The groups are shells around one centre, one inside the other: the same stretched ball of 7 dimensions in 8 sizes.
In the rows, zero is written as 128.
Some rows, each with its group after it:
[176 143 136 117 144 174 159  73 138 137 138 129 183 157  98 116 194 106
 120  83  64 105]	H
[123 122 110 124 120 116 136 128 123 108 145 110 123 128 137 135 117 121
 137 145 136 118]	Y
[114  99 105 125 138 118 135 135 123 135 106  98  78 107 160 109 113 145
 153 150 177 144]	R
[194 103  98  97 133 179 137  80 152 158 103  95 121 162 125 123 169 134
 150  86  98 128]	R
[153 105 113 135 134 129 163  72 139 147 106  94 137 146 117 104 119 146
 152 122  90 105]	Y
[130 142 121  87 124 147 108 135 117 132 101 151  93 121 142 135 152  99
 128 133 166 128]	Y
[ 79 132 135 119 123 106 131 145 102 120 140 145 153 139 119  92 106 104
  90 122 133 133]	Y
[ 72 131 140 149 145  90 159 150  99  98 160 122 153 108 131  92 111 119
 110 143 142 128]	B
[124 161 156 133 157 137 159 107 112 122 123 152 143  99 124 113 177 104
 128 139 129 103]	P
[ 58  93 105 152 127  72 135 179 108  98 164  88  93  98 170 107  69 144
 131 177 199 157]	Y
[144 126 136  98 122 188 107  92 140 185 124 163 157 182 110  89 175  97
  73  77 108 157]	S
[130 144 135 143 146 127 157 112 122 107 147 124 132 100 137 133 160 117
 143 156 136 106]	H
[118  77  81  86 106 124 100 137 129 161  79 100  67 154 151 103  76 143
 135 120 169 159]	P
[ 82 101 124 149 135 109 135 139 120 140 142 114 111 117 152  86 104 138
 115 153 173 159]	R
[ 78  91  97  87 107 113  87 171 111 153  91 126  65 139 159  93  74 126
 109 130 202 175]	S
[144  91 103 108 140 136 151 102 130 153  90  89 126 154 122  84 118 147
 140  87 104 134]	B
[148  89  83  83 127 145 116 133 131 148  79  92  66 137 154 117 122 141
 156 109 163 150]	S
[112 156 132 138 134 114 147 146 112  72 183 128 142  98 139 154 153 100
 131 162 146 107]	A
[110 171 158 153 151 107 178 114 105  81 169 141 181  98 112 127 158  99
 125 151 104  81]	B
[113 121 119 134 122 126 124 130 128 125 151 123 112 121 149 128 128 120
 125 158 162 138]	A
[151 135 130 149 159 117 195  85 123 100 132  92 160 110 114 120 149 136
 166 130  81  79]	A
[108 120 133 147 159 110 174 118 113 120 128 104 140 108 129  87 130 138
 137 130 126 122]	S
[122 121 135 105 131 166 115 113 128 173 118 154 140 160 122  81 158 106
  83  92 132 160]	A
[ 40 138 134 136 131  76 123 195  87  88 155 142  97  78 164 114  95 108
 111 185 217 144]	B
[ 90 122 132 125 121 117 120 125 117 150 119 147 119 133 135  94 107 116
 103 145 157 140]	H
[133 111 117  99 119 151 113 102 132 173  89 138 109 155 129  98 128 120
 115 113 137 142]	H
[145 134 130 145 148 128 176  94 127 107 153 104 169 127 114 120 154 125
 141 123  87  98]	K
[131 116 126 102 119 163 111 103 134 175 115 148 139 171 119  90 144 109
  89  95 122 152]	K
[ 84 123 132 137 143 104 148 146 106 115 141 122 132 111 137  92 118 123
 115 138 153 138]	H
[ 52 131 140 147 128  86 127 159 101 117 146 146 110  97 152 100  94 115
 106 181 192 141]	H
[211  86  97 112 146 170 178  37 157 170  84  66 159 184  96  91 152 159
 162  56  32 106]	S
[102 126 124 138 146  98 158 137 108 103 126 108 111  93 144 115 117 132
 150 158 155 114]	H
[160  89 101 109 144 153 146  92 139 167  79  89 101 144 135  92 137 152
 154  98 122 138]	Y
[182  81  90 102 136 168 146  87 150 159 107  74 132 174 122 100 147 149
 144  68  87 142]	Y
[103 135 141 125 132 125 129 110 117 154  97 155 111 117 134  98 126 115
 119 151 156 125]	A
[164 100  97 117 141 144 154 105 138 129 118  78 116 136 136 121 143 145
 161 109 115 125]	K
[ 83  98 126 156 135 112 137 133 125 143 153 112 121 123 150  83 108 139
 109 151 166 162]	P
[113 109 131 124 137 143 133 110 127 166 118 131 137 149 126  74 133 126
 100 107 130 153]	K
[153  90  90  87 125 155 117 117 136 161  84  99  87 153 142 107 128 139
 142  98 143 151]	R
[102  74  77 121 119  98 118 162 125 124 116  72  49 111 179 122  72 158
 161 164 204 160]	P
[189 154 141 120 152 160 187  50 132 124 121 123 203 154  78 118 189 110
 139  79  24  67]	Y
[102  82  92 117 121 119 114 156 126 137 131  92  85 134 161 103  96 142
 127 133 180 171]	R
[ 99 105  94 135 136  84 146 170 110  79 143  75  76  83 171 139  95 145
 171 175 190 129]	S
[  5 165 169 157 127  72 116 199  80  88 193 187 132  77 155 105 105  81
  67 202 220 148]	S
[ 63 163 148 127 122  90 124 159  92  97 144 170 124  96 138 125 112  88
 104 177 176 114]	S
[174 128 117  73 130 175 128  84 132 166  70 138 132 168 105 107 164 109
 125  71  91 117]	P
[ 89  94 102 126 117  94 122 141 119 137 108 105  78 120 157 105  70 143
 139 164 181 143]	B
[168 140 139 114 139 174 145  65 139 163 110 145 160 155 104 107 183 109
 118  97  83 111]	K
[167 101 100 116 134 159 139  98 146 144 124  92 116 145 137 123 153 138
 148 110 121 135]	R
[ 84 141 146 129 133 128 120 144 111 134 144 160 126 114 141 101 143 101
  92 146 172 148]	H
[152 120 116  85 120 168 116 101 133 164 101 139 136 172 114 104 151 108
 106  81 107 137]	K
[ 66 142 145 153 148  80 159 150  95  96 142 131 126  81 142 103 109 120
 128 174 167 116]	B
[126  91 107 118 135 128 149 113 127 145 116  92 141 159 120  80 110 142
 122  90 105 142]	B
[170 102  94 111 141 132 163  91 134 129  89  75 112 134 128 121 127 150
 178 111 102 103]	R
[164 131 124  93 140 176 135 103 131 144 116 130 147 154 114 111 185 107
 117  76 101 131]	A
[112 145 144 120 132 154 118 130 122 137 154 161 141 131 133 112 171  93
  90 127 150 146]	R
[ 99 148 128 138 132 106 137 159 109  77 175 127 118  88 153 151 139 105
 134 176 174 118]	B
[138  60  84 106 129 140 124 107 142 187  64  80  67 151 152  79  95 167
 150 110 156 166]	P
[136 126 118 111 144 125 150 111 117 130  82 115 100 109 135 116 132 131
 160 134 139 107]	A
[147 158 158 122 148 176 150  91 127 137 158 159 199 153  97 102 208  88
  85  82  78 122]	P
[ 73 139 157 138 134 111 142 124 105 138 140 160 168 135 113  72 119 104
  79 127 126 132]	A
[ 72 133 147 132 123 118 118 135 111 146 140 164 138 132 131  86 117 103
  80 144 159 148]	K
[ 43 125 133 143 137  67 145 176  88  94 146 124 122  95 146  91  78 122
 113 164 179 136]	P
[170 103  95 115 140 140 154  96 138 131  98  80  97 125 140 131 138 148
 179 126 123 112]	K

New rows, each followed by its group:
[158 140 138  92 135 175 127  76 132 179  72 161 130 151 111  99 173 105
 116  97 109 119]	S
[121 134 133 145 153 117 167 118 117 106 141 111 137 101 134 116 147 126
 144 144 131 111]	H
[ 66 105 111 127 137  78 138 172  97 110 112 103  83  94 159  96  75 140
 139 159 192 143]	S
[ 90 132 144 145 150 106 162 125 107 121 135 129 148 111 126  86 126 122
 116 137 132 123]	R
[113 168 159 141 147 132 158 120 110  99 174 154 183 115 113 119 177  89
 101 130 111 107]	H
[121 116 122 106 133 151 125 132 123 143 135 128 140 151 128  94 150 113
  98  93 132 156]	B
[ 82 131 129 149 130 101 138 157 111  93 182 122 132 105 149 123 121 115
 115 166 167 136]	R
[174  70  81  82 116 171 110  85 154 198  60  94  81 179 136  97 120 151
 144  85 126 156]	Y
[109  80  94 115 109 128 110 138 134 149 140  99 114 165 143  97  93 136
 107 114 149 170]	S
[214 145 136 117 153 195 178  43 150 138 141 118 211 173  80 120 223 108
 128  56  18  90]	S
[146  83  90 122 141 120 161 108 132 132 103  64 110 136 136 103 106 161
 166 112 117 126]	B
[140 176 168 139 150 161 154  89 124 125 158 170 180 119 109 122 208  85
 104 128 103 102]	P
[141 143 139 132 156 133 179  98 117 108 140 116 180 129 104 106 164 116
 130 101  78  97]	B
[117  94 107 109 121 149 106 134 134 161 127 118 103 151 148  97 126 128
 106 115 163 174]	R
[109 183 181 137 144 150 150 103 111 122 175 190 214 137  93 101 194  70
  66 111  89 110]	S
[ 61 165 151 121 133  97 124 170  87  98 136 172 118  87 142 117 126  88
 103 168 188 123]	P
[ 92 163 147 113 141 120 133 155  95 101 134 161 130  98 133 119 153  89
 110 141 161 120]	P
[222  93  97 111 141 178 173  32 162 166  92  72 160 185  96 108 162 152
 164  62  31 100]	S
[148  99 109 136 132 143 141  89 146 156 118  99 107 135 142 113 133 145
 148 139 134 133]	S
[ 59 120 140 134 115 112 112 150 111 141 165 155 151 148 130  79 102 104
  62 133 156 165]	P
[ 69 131 134 111 112 126  86 162 110 148 132 172  96 124 154 103 118  96
  81 155 205 168]	A
[ 73  97 115 127 114 113 109 160 118 138 158 123 123 147 146  88  92 122
  86 131 169 175]	A
[ 84 151 145 122 136 108 143 148  96 101 149 149 160 120 119 104 130  96
  97 126 132 120]	A
[ 78 131 130 137 141  90 148 154 100 101 135 122 116  94 145 107 107 122
 130 160 167 124]	H
[152  90 102 125 138 142 148  92 142 156 105  87 112 143 136 101 128 151
 151 115 121 135]	H
[174 124 125 102 130 186 138  81 144 154 145 128 189 190  95 103 184 105
  95  56  59 133]	S
[ 50 187 174 145 132 107 119 172  91  89 191 197 145  81 144 129 157  67
  76 187 193 129]	S
[ 93 108 118 137 133  89 157 129 111 116 128 101 138 129 126  92  84 137
 130 133 124 121]	Y
[148 180 156 106 136 158 144  94 116 118 135 174 180 138  97 131 192  75
 105 107  86  89]	A
[137 110 113  89 111 166  91 107 139 187  85 149  88 157 141 106 136 115
 110 118 160 157]	S
[ 79 148 162 155 140 114 148 122 110 125 164 158 169 119 121  89 138 103
  87 146 133 128]	B
[ 47 136 147 127 112 111  99 167 103 134 165 175 138 134 139  90 109  90
  57 147 181 166]	Y
[129 143 140  93 129 165 114 115 121 157 112 167 139 149 118 102 169  92
  91  98 129 139]	B
[ 49 119 129 142 120  82 121 166 102 117 150 136 109 108 153  98  79 119
 102 174 191 150]	K
[194 157 144 117 154 183 173  60 138 129 137 131 197 152  89 123 219 101
 128  76  44  88]	B
[ 93 130 139 150 139 104 162 128 111 105 170 120 175 130 117  96 121 118
 105 128 111 122]	A
[ 89 185 166 141 154 103 163 136  91  82 146 165 149  73 126 128 160  89
 124 168 146  87]	S
[106 179 166 133 140 141 138 126 109 108 171 179 171 112 119 125 185  76
  89 140 132 114]	R
[139 125 127 114 142 148 139 103 127 150  99 130 115 126 132 106 153 123
 134 122 135 126]	H
[162 149 147 130 147 157 171  67 131 133 137 134 194 150  92 108 181 107
 118  94  56  94]	K
[142 151 137 100 126 156 127 103 123 137 121 158 150 147 112 121 166  92
 108 108 109 114]	H
[127 141 128 136 154 106 176 117 110  91 123 106 130  92 130 128 138 127
 164 148 124  88]	B
[132 166 143 128 141 141 148 128 116  88 175 143 161 111 125 145 185  90
 119 134 122 106]	K
[ 89 129 124 111 114 122 102 152 113 132 132 151 102 124 148 117 117 104
 103 151 183 149]	H
[ 97 166 153 127 144 120 143 138 101 104 140 161 139  97 130 120 157  92
 114 149 151 111]	K
[ 86  68 104 108 112 134  91 139 131 196  97 122  84 164 153  59  82 142
  90 114 184 199]	P
[132 181 170 150 159 135 178  87 113 106 149 158 182 101 106 122 191  94
 124 142  94  78]	Y
[161 127 111 124 143 125 161  88 130 122  88  99  95 102 138 140 137 139
 187 155 128  86]	P
[126 137 136 117 136 140 148 114 118 123 148 133 177 152 106 101 153 104
 100  93  92 122]	K
[ 77  96 110 127 110  99 107 139 120 155 105 126  75 125 158  97  67 136
 122 171 193 153]	S
[131 111 115 107 123 137 135 107 127 146 115 119 143 162 116  97 121 123
 115  97 105 131]	H
[116 150 150 138 140 121 161  99 114 121 139 143 173 129 106 103 143 107
 113 128  97  99]	K
[101 121 132 116 124 126 128 120 117 149 123 142 147 153 117  84 115 113
  93 111 123 139]	H
[107 109 127 129 140 130 137 119 123 154 116 123 120 131 137  83 126 131
 115 125 147 149]	H
[122 154 147 114 142 140 145 115 111 124 128 153 160 130 111 106 164  96
 106 110 112 113]	H
